The rows of a group lie close to one hidden flat surface of 14 dimensions, which passes through zero. Surfaces can cross.
Known rows, each followed by its group:
[-12  19  12  11  10  -9 -12 -11   4   8 -11   5   2   7 -22 -18  12  -3
  -4  -8   3  -7  -5  15 -23] | Z_775
[-11  -2 -10  -3  -3 -12 -10   2  -2  -1  13   4  21   3 -12  20   0  -2
   6   9   8   3 -13 -10  -9] | Z_775
[ 15  -7  -4   8   5  10  -5   6 -11  -5   2  -2  -1  -8   9  -1  -5  -4
  -9   5   0  12   5  -5   5] | Z_966
[  2  -6   2   4  -7 -15  11  -3 -20 -15   7  -8 -10   9   5 -10  -1  -7
 -23  19  -8   2   2  -2 -13] | Z_121
[ -4  23   6  -7  -4  -2   7   7   0 -24 -25  -2 -11   2 -10  -9   0  -4
   8  22  -5   5 -11 -15 -14] | Z_966
[  5  -6   3 -11  -4  30  27   9  -8   8  -1  -5  -5  -3   6  -6 -11   6
  -1  -8  10  10  12  -4   8] | Z_320
[ -4   3   5   2 -13  10   9 -11   4  -1  12  -2  -7  25   9   8  -2   5
   1   8   0   0  -8  -7   8] | Z_320
[ -6  -2  -3  -7   3  -5 -21 -14   7   5  -2  -5   9  11 -10  13  14  18
   4 -15  -7 -13  -7  10  13] | Z_775
[ -2  -4  13   4 -12  -3   4  14  -4   6   7   7  26  13   3   5   0  13
   6   3  14   9  -4   1   5] | Z_775
[ -9   0   5 -26   8  -9 -11  -6   7  -9 -15  -2   6 -13 -21  12   1  18
  12   0 -10  -3  -3   5   2] | Z_966
[  5  21  -4   1  27   3 -29  -3  20   3 -11   7 -14 -38   2  -9   2   8
   1  19  -2   5  -4  -2   0] | Z_320
[  0  -5 -13 -13   2   3  -2   6  -6  -8   2   1   7  -8  -7  13 -18   6
  -4  15   0  10   9  -2  -8] | Z_121
[-10  -8 -28   1 -15   2  10  -7 -10  -3  19  -9  10  31  -4  24 -11  -6
  -9   2  -1  -4   3  -5  -7] | Z_966
[  4  -5  24   7  -2   5  19  -3   4   7   2  24 -36 -10   8 -28 -18 -22
   3   3 -13  -4  26   9   0] | Z_775
[ -3  13 -15  10   0   7   2   4  15   5  -3 -12  16 -10  20   1  -7   8
   0 -17  15   1  -9   7  -3] | Z_121
[  5   9   8   7  -6 -20  15  32  -1  -3 -25  -5   4   6   7 -27  20   9
   7  -2   2   1   7   1 -13] | Z_775
[ 13  -8   0  -7  -6   2  -4   6  -6  -8  17   3   8 -34  31   5  -2 -16
  -5   5  26   8 -30 -23 -10] | Z_320
[-11   8  -5 -15   1 -11  23  -1  18  -9 -12 -17   8  -6  -8  17  -8   5
   6 -15   4   0   7  12 -16] | Z_121
[  3  12  -1   5  12  -3   7   3  14  10   0  -4  -5   9  -5   7   7  10
  -7   3  10   9  23  10 -22] | Z_121
[  4   0 -10   6 -13  10   9   9  -4  -7  -5  -2   6  15  13  -1 -12  -3
  -2 -11   3   0   6   4  -4] | Z_966
[  2   8   0   7   1  -3 -11   2   5   2   0  10   5   6  -3   7   9 -10
   6   3   9   0  -4  -6  -3] | Z_320
[ -3  -5  -5  -9  -9  -9  -7   7  13  -4   2   4  20 -22  14  15  -2  -1
  22  -6   6  -6 -22 -11  22] | Z_121
[-13  -1   6  10 -12  11   9   7  -6   7   0  15   2   9 -10 -19 -12 -11
  20   0  -9  -3 -11  -7   6] | Z_966
[  5   0 -11  -9   3   0  -5  -1   6   1   0  -7  -1  -6  11   9   8   6
  -2  -7   7  -4  -2  -3   1] | Z_320
[  8 -11 -20 -15   4   2  -6  15 -12  -3  -7  -1   5 -15  -1   1  -3   6
  -3   0   0   1  15  -2   3] | Z_121
[  0   9  -3  11   5   0  -9  -5  18   6   4   5 -10   4   9   1  -4   9
   2  11  -7   0   7   5   3] | Z_320
[ -2   7   3  -1  -1  19  -2 -10   6  23  17   2  -7  15   8   3   9  21
  -4  11  13   2  -2  -8  19] | Z_775
[ 18   4  13 -10   5   8 -22   0  11  -7  -5  13 -17  -7  22   2   4  13
   0  16   1   2   3  -4   6] | Z_775
[ 7  0 -3 -3  8  7  4  0 -3  0 -6 -6  1  0 -8 10  5 -6 -3 -7  7  4 11  1
  5] | Z_775
[ -3   5  -6 -10   2   4  -3  -4  -4  -6  -3 -13   2 -13   2  -2   5   3
  -4  -2   7  -1 -23 -10  -9] | Z_775
[ -6   1  -8   8  -9 -10   7   3  -4  -5  -2  11  -7  -7   9 -21 -17 -18
  -5   1  -8 -11   8   7  -4] | Z_121
[-15  -6 -21  -9  -8 -23   2  -4  10   7  16  -1  -2   4   0   9   9  -2
   7   1  -5 -19 -10 -12  -9] | Z_775
[-10   1   2  -7 -12   3  16  14   0   1  -6  -1 -10   7  -1 -15   1  17
  18  19 -15   0  -7 -18  15] | Z_775
[ -5  -7   0 -11  -5  -8   2   3  10   5   2   2   5   4  -3  12   6   4
  15 -13   1  -8  -3  -2  -6] | Z_320
[ -4  -5  -3  -6   5  -7   0  -8   3   5   6  12 -12  -6 -11   3  -5  -9
   1   6  -8  -7  14   3   1] | Z_121
[  4  -5  15   6 -16 -16  -6  13   2  -3  -5  10   7  -5  24 -17  13  -5
  15  -9   0 -11 -23  -8  12] | Z_320
[  1 -14  29  -5  -4 -40  12   5   8  -8  -9 -14  12   0  -1  10  26  13
  16 -10 -14  -5  -4   9  32] | Z_966
[ -9   7  -1   5  10  -4 -24  -7  13  -9   8   3  21 -29   3  13 -23   8
   0   9   4  12 -23   8 -24] | Z_121
[  7  15  -5   8   1   0   7  12   9  -8 -21  -7 -17  20   4  -7   8   9
   5   7 -13   1  16   0  -2] | Z_121
[  4 -11  -6   1   3   5   1 -10 -12  -5  13  -8  -4  11 -12  21   3 -12
  -4   4  -5   6  -2 -10   4] | Z_121
[  8 -14   6  -1  12   8  -7   2 -16  -3   1 -12   4 -21  -9  -3  11  -8
   0 -13   0  10 -24 -12 -15] | Z_121
[ -4  -8  11 -27  -1   7  10 -11   9  15  10   3  -4 -19  12   4  -9  21
  -3  -1  10  -4  11   9  28] | Z_775
[ 11  -7  13 -13  -2  -3  18  21  -3  -7 -10   8   0  -9  -1   1  -8  -1
   5   5   6  12  24   2  -9] | Z_320
[ 14   1  -8  -7   4  15  -9 -12  -1   1   4   2 -12  -1  14   9   3  -7
 -15  -2  13  -4  10  -2  16] | Z_775
[  9 -12   1  -7   8   5  -5  11  -9  14  15   5   3 -11  -2   6  13   2
   1   6  14  11  -2 -17  -3] | Z_121
[  1  17   7 -17   4  34  19   1  -7   2 -16  -3 -11 -15  -3 -18 -10   7
  -7  10  18  11   5  -6  13] | Z_320
[  1   7   4  10   0   4  -3  -1  -1   1   3  10  -2  -3   8 -13 -14   0
 -11  13   2   4   9  10   2] | Z_775
[ 5 -3  8 -2  2  5 12  8  8  3  1 -2 -7 -2  3  7  3  4 11  2  0  8  4 -8
  3] | Z_966
[-19  19 -21 -14 -26 -12   2   3  -7 -16 -16  14  -4  19  -3 -21 -11  -6
  -1  19  -4 -23  -2  -7  -9] | Z_966
[  7  -3  16  10   9  12   1  -6  -9  -9   0 -10  -3  -2 -12   5   4 -13
   0  -4  -3  15 -16  -6  -9] | Z_966
[ 22 -14  16   3  -5   5  13   5  -9  -7   0  -3 -10  -6  30 -10  -2  -5
 -14 -10   5   5  12   8   0] | Z_320
[-13  -1 -36   3   3  14  -3   7  10  21  16  -1  12   5  -8  19  -8  10
  15   0   2   1   2 -10   4] | Z_320
[ -8  -6   2  -3   0   7  -1 -13   2  24  18   7  -8 -15  11 -19  -1   3
  -7  -9   6 -13  -7   3  10] | Z_320
[  3 -12   0  -9   4  -4 -10   5  -7   6   4  11  -6 -18   0  -9   5  -2
   2   4  -4  -5   2  -6   6] | Z_121
[ -5  10   8  16  -1   6  -2   9  -1   1 -13  -2   5   4  -2 -25  -1  12
   7   1  -8   5 -13   3  -5] | Z_966
[-11  -9  18 -26   0   7  16   0  -3  -2  -6  -9  -9 -19 -10 -12  -9  22
   7  -1 -12   5  -9  -1 -12] | Z_320
[-6 -1 -5 11  1 -8 -2 10  1 11 14  6  9 -9  0 -4 -1  0  4 12  4  5 -6 -7
 -4] | Z_966
[-10   2   2  -3   3  16   8   3   2   7   2  15  -8  -6 -19  -6 -23  -5
  11   7  -4   7   9  -2 -18] | Z_121
[-17 -16   0  10  -5  -8  19  -8   2  11  14  -2   3 -16  -5  -9 -13 -27
  10 -30  -8 -12 -14   6 -12] | Z_966
[  3  -1   1  -8   4   9 -14 -19 -16 -10  -7   0  -3 -14  -4 -10  -1 -16
 -16  -7   1  -8 -11   4  11] | Z_966
[-1 10 -1 -4 -9 -5 10 -2  3  5  7  6 -4 16  6  2  7 -6 -7  6 19 -5  5 -5
 -9] | Z_775
[ -7  27  -9  29   2 -11  12   3  26  -6 -19  -7   4   1   7  -4 -15  -2
   6   6 -10   1  18  21  29] | Z_966
[-11  -7 -20  18   0   0 -19   9  -4  17  13   8  25  12  -7  -1 -16  20
   0   5  -9   3   8  13   1] | Z_966
[ 12   7   3  13   9   2  -5   1  -4  -9  -9  -4  -5   5  -2   0   1  -5
 -10   4  -4   9  12   8  -5] | Z_320

New rows. What belongs after each?
[ -9  -1  -3  -9   4   5   7 -19   8   1   9  -8  -5  10 -17  24  -6  -1
   0  -6  -3   0   4   4 -12] | Z_320
[ -7  -5  -3  12  -3   7  10 -11  -3   3   6  -2  -6   9  -7  -4  -9 -16
   1  -9 -12  -6  -1   4   8] | Z_966
[  5   5 -25   7   5 -12 -10   6   3  -2   2 -10  -2 -14  22  -7   7   7
 -15   8   0  -3  -3  -4  -8] | Z_775
[ -5  12 -13   4   0  -4   1   3 -13  -3 -11  -2  17   9 -18  -1  -2  -5
 -11   2   9   1  14  10  11] | Z_775
[  9 -10  -6 -10   1  -1   4  16   4  11   7   9  -4  -4  10   6  -1  10
   3   6   6   4  25  -3   1] | Z_320
[ -1   8  13   0   4   5  -8  -4   7  10  -6   7 -14   5   1 -17   8  14
   2   4  -7  -6   3   5   7] | Z_121
[ -3   9 -11 -13  -3   2  -4 -10   5 -11  -7   2  12   0  -6  23 -12 -12
  -2  -7  14  -5   3   6  -3] | Z_966
[ 6 -9  2  2 -3 -8  3  0  6 -1  7  6 -7 -4 12  5 -4 -7  2  1 -6 -4 11  3
 13] | Z_320
[  7  13 -11   5  -1 -13 -24   8   2  -3  -4   9   6  -5  26 -12   3  18
 -18  23   8  -3   7   6   9] | Z_775
[  5  -4   3  21  -8 -13  -3   6  -1  11  18   8  16   9  16   2  12 -12
  -2  -5  17  -1  -7  -2   2] | Z_121
[-13 -11  14 -26  -5 -13   6 -31   3   4  19 -13   0 -16   8  10  12   9
  -8  -5   6 -16 -26  -1  29] | Z_121
[-11  10   7 -14   0   8  14  -5  16  20   7  14   0 -14  -2   1 -10  -3
   7  -6  25  -3   6   3  -2] | Z_121
[  9  -1 -11  -5   3  -6  -9   6  -6 -11 -11 -15   8  13   1   9   7  22
 -14   2  -3   4  15  10  -1] | Z_121
[ -7  14   6  12   5   0 -15 -11  -5   1 -10   7  11  19 -26  -3   5  -8
  -4  -5   2  -2   1  13  -5] | Z_775
[  2   6 -17  16  13  25  -9  -8  -7  -7   7 -16   5 -20  -1   6 -14 -11
  -9   3   4  17 -27 -12 -11] | Z_320
[ -4  13 -25 -10  -6 -10  -9   3   8  12  -6   1   9   9  11  -1  20  10
  -5  -7  18 -21   8   1  19] | Z_320
[  2  14  -8  10  -7   6  -1  13  -8   3   8   0  10   7  17  -8   1  13
 -13  25  20  11  -8 -13   0] | Z_775
[-16   6  11   9 -20 -26  36   5   8  -8   6  -2  -3   7  11 -13  -9 -11
   5  10  -2  -4  -8  -2 -19] | Z_121
[ -3   5   4  11  -1   3  -3  -6   1   3 -14   1  -5   1   3 -25  -3   3
  -2 -10 -15 -12   5  17  24] | Z_966
[ -7  -2 -13  -9  -4  -5   5   9  -9  -8 -14 -16  12 -15   0 -11  -4  16
  -1   0  -8  -3  -7   0  19] | Z_775
[ 8  2 -4 19  4 10 -3 -1 -2  2  3 -8 -4 10  7 -2  6 -2 -6 -7 -1  5 -3  0
 -5] | Z_775
[-7 -7  3 -8 -3 -6  1  2 -2  1  6  4  0 -6 -2 -4 -7 10  3 11 -8  0 -2 -2
 -2] | Z_121
[ -8   2 -13  13  11   7  -4   4  -8   2  14  -3   6 -25  -9  -6 -16  -6
  -5  23  -1  17 -15 -13 -10] | Z_775
[  4   0 -11  25  12 -17 -23   1   4  -5   6   2  -6  -8   7  -9  -3  -1
  -9  14 -21   2   1   7 -19] | Z_121
[ -2  -7   0   9  13  14 -26 -21  -3  11  16  -6   3  -8  -1   1   4  11
  -7  -6  -6   0 -24   1   9] | Z_121
[  4  -3 -12   2  -5   8  -1  27  -7   2  -8  12   2   5  -1  -9 -10   7
  10  12  -7   6  16  -7  -1] | Z_121
[  3 -11  17 -13  -8  -9  -1  -1 -16  -6  -1  -2 -14  24  -8  -4  26  11
   1  14 -15  -5  -4 -13  16] | Z_966
[-6  8 -8 10 -1 -7 -3  2  5  9  9 16  7  3 -1  0 -9 -9 -2  9 10 -2 10  5
 -2] | Z_320
[ -6   2   4   4  -6   9  -7   1 -13   2   4   6  18   5  -7  -7  -4   5
   0   8   7   5 -15  -4  15] | Z_775
[ 12 -11   7   2  -1 -18 -12  -4   5   1   7   7 -14  10  17   2  18   5
  -3   5 -12 -11   9   2  16] | Z_320
[ -2  14   8   7   8  -2   3 -12   8  -3   1 -17   9   0  -5  14  11  -1
  -3  -2  13   9 -19  -1  -2] | Z_966
[ -2   5  -4  -1   2 -14   3   8   2 -11 -11   3  -7 -11  -2  -6  -4  -2
   6  21 -14  -1   6  -5  13] | Z_966
[ 12  -5   4  -8  12   5  -8  17  13   6  -5  12  -3 -16   0   9  -4  17
  15  10  -3  12  23   0   8] | Z_966
[  0  13 -20  17   8   0  -3  -1   0   5   9  -3   0   5   1   1  -2  -3
 -18  15   9   6  10   2  -8] | Z_775
[ -4   3 -11   1   2 -24   0 -13  14  -8  17  -1  -7  -7  10  19  -7  -5
 -10  23  -3  -3   4   0   0] | Z_121
[-16   2 -10 -14 -13  -5  14   6  -2  -3  -9 -10   0   8  -4  -8   0  20
   8  10 -12  -9  -4  -8  20] | Z_775
[  1  -8  21   2 -12  -5   3   0   2   0  15  21  -7   1  10  -3  -5 -18
  10   1   4  -2 -10  -8 -22] | Z_775
[ -7  -7 -10 -21 -10   2  14 -10   6   1   0  -9   3 -12  14   6  -7  -1
  -2 -30  10 -18  -2   9   6] | Z_966
[  9  -8   4  11   2   1  10  -2   5  10   8  -5   4  13   5  13   4  -3
  -4 -22   6   3  18  14  -4] | Z_775
[-12   8 -26 -10  10 -34  -5  -1   4  -9  -9  -3   0 -27 -11  -4  -1 -13
  -9   5  -4 -15   6   6 -21] | Z_775
[  0   2 -10  10  -2  28  17  -8  -8  13  14 -19  -2  26   2   7   6   5
  -9  -7  10   8  -4  -8  10] | Z_121
[ -6  -6  17 -24   3   8 -15 -16  -9   2  -1   3  -7   8 -26   2  14   9
   4  -3  -5  -5 -17  -6 -14] | Z_966
[  2  -9 -11 -22  -4   0  37  -2 -15 -13  -5 -25  -2  -9  -6  12   1 -20
 -14 -18  13  -1   7  -5  -6] | Z_121
[  9   7   5  -7  -5   1  13  -3   0  -6  -8   3 -23   2  13 -11   8 -22
  -8  -8  11 -10   6  -5 -15] | Z_775
[ -7 -16   0   2   5  11  -5  -9  -9   5   3 -16   8  -1 -14   1   4   6
   5 -23 -13  -1 -19   1   3] | Z_121
[ 21  -5  17  -9   7   3  -5   9  -4 -10  -3   8  -2 -13   1  15   8 -13
   3   6  13  15   3 -12   0] | Z_966
[ -3 -17 -32   9  -1 -12  14  13  -3   7  11 -23   3  -2   2   5  14  -6
   7 -14 -12  -6  -7 -16  -2] | Z_775
[ 14   4 -13   5  -2  23   7  -7  -2 -21   2 -20 -15  16  10  22  -1 -14
  -6  -2   0  11 -11 -18 -20] | Z_775
[ -1   9   8  -8   4 -14  -6   2   3  -9  -6  14  14  -3 -19  15  -7  -8
  -1  10  13   7  13   9 -18] | Z_775
[ -4 -12   2  -6   2  -2   6  -8   4  12  11  -3  -3  -4  -1   4   3   1
   2 -18  -1  -8  -2   4  -7] | Z_966
[  3  -6  -9  11  17  -5  -3   0  -5  -6   7 -21  -3 -10  -9   8   1  10
  -8  17 -18  17  -3  -5  -8] | Z_966
[  7 -13  -2 -12 -11   6   2   8 -20  11  14   1  -1  10  15  -7  14  14
 -14   7  15  -1  -1 -15   6] | Z_320
[ -8  -3 -10  13 -17 -12  -4  17  -4   6 -15  10  14   1  19 -39  -9   6
   2 -20 -11 -21   6  20  10] | Z_121
[  9  -6   8 -13   2  -6  -3 -14  -7 -16  -4 -13 -12  -5   7   5  12  -2
 -12   0  -6  -4  -7  -2   9] | Z_320
[ -5   7 -26   4  19 -18 -12   1   1  -5 -24 -13   5  -7 -22  -4   0   7
 -11  -7 -20  -8  28  26  -1] | Z_320
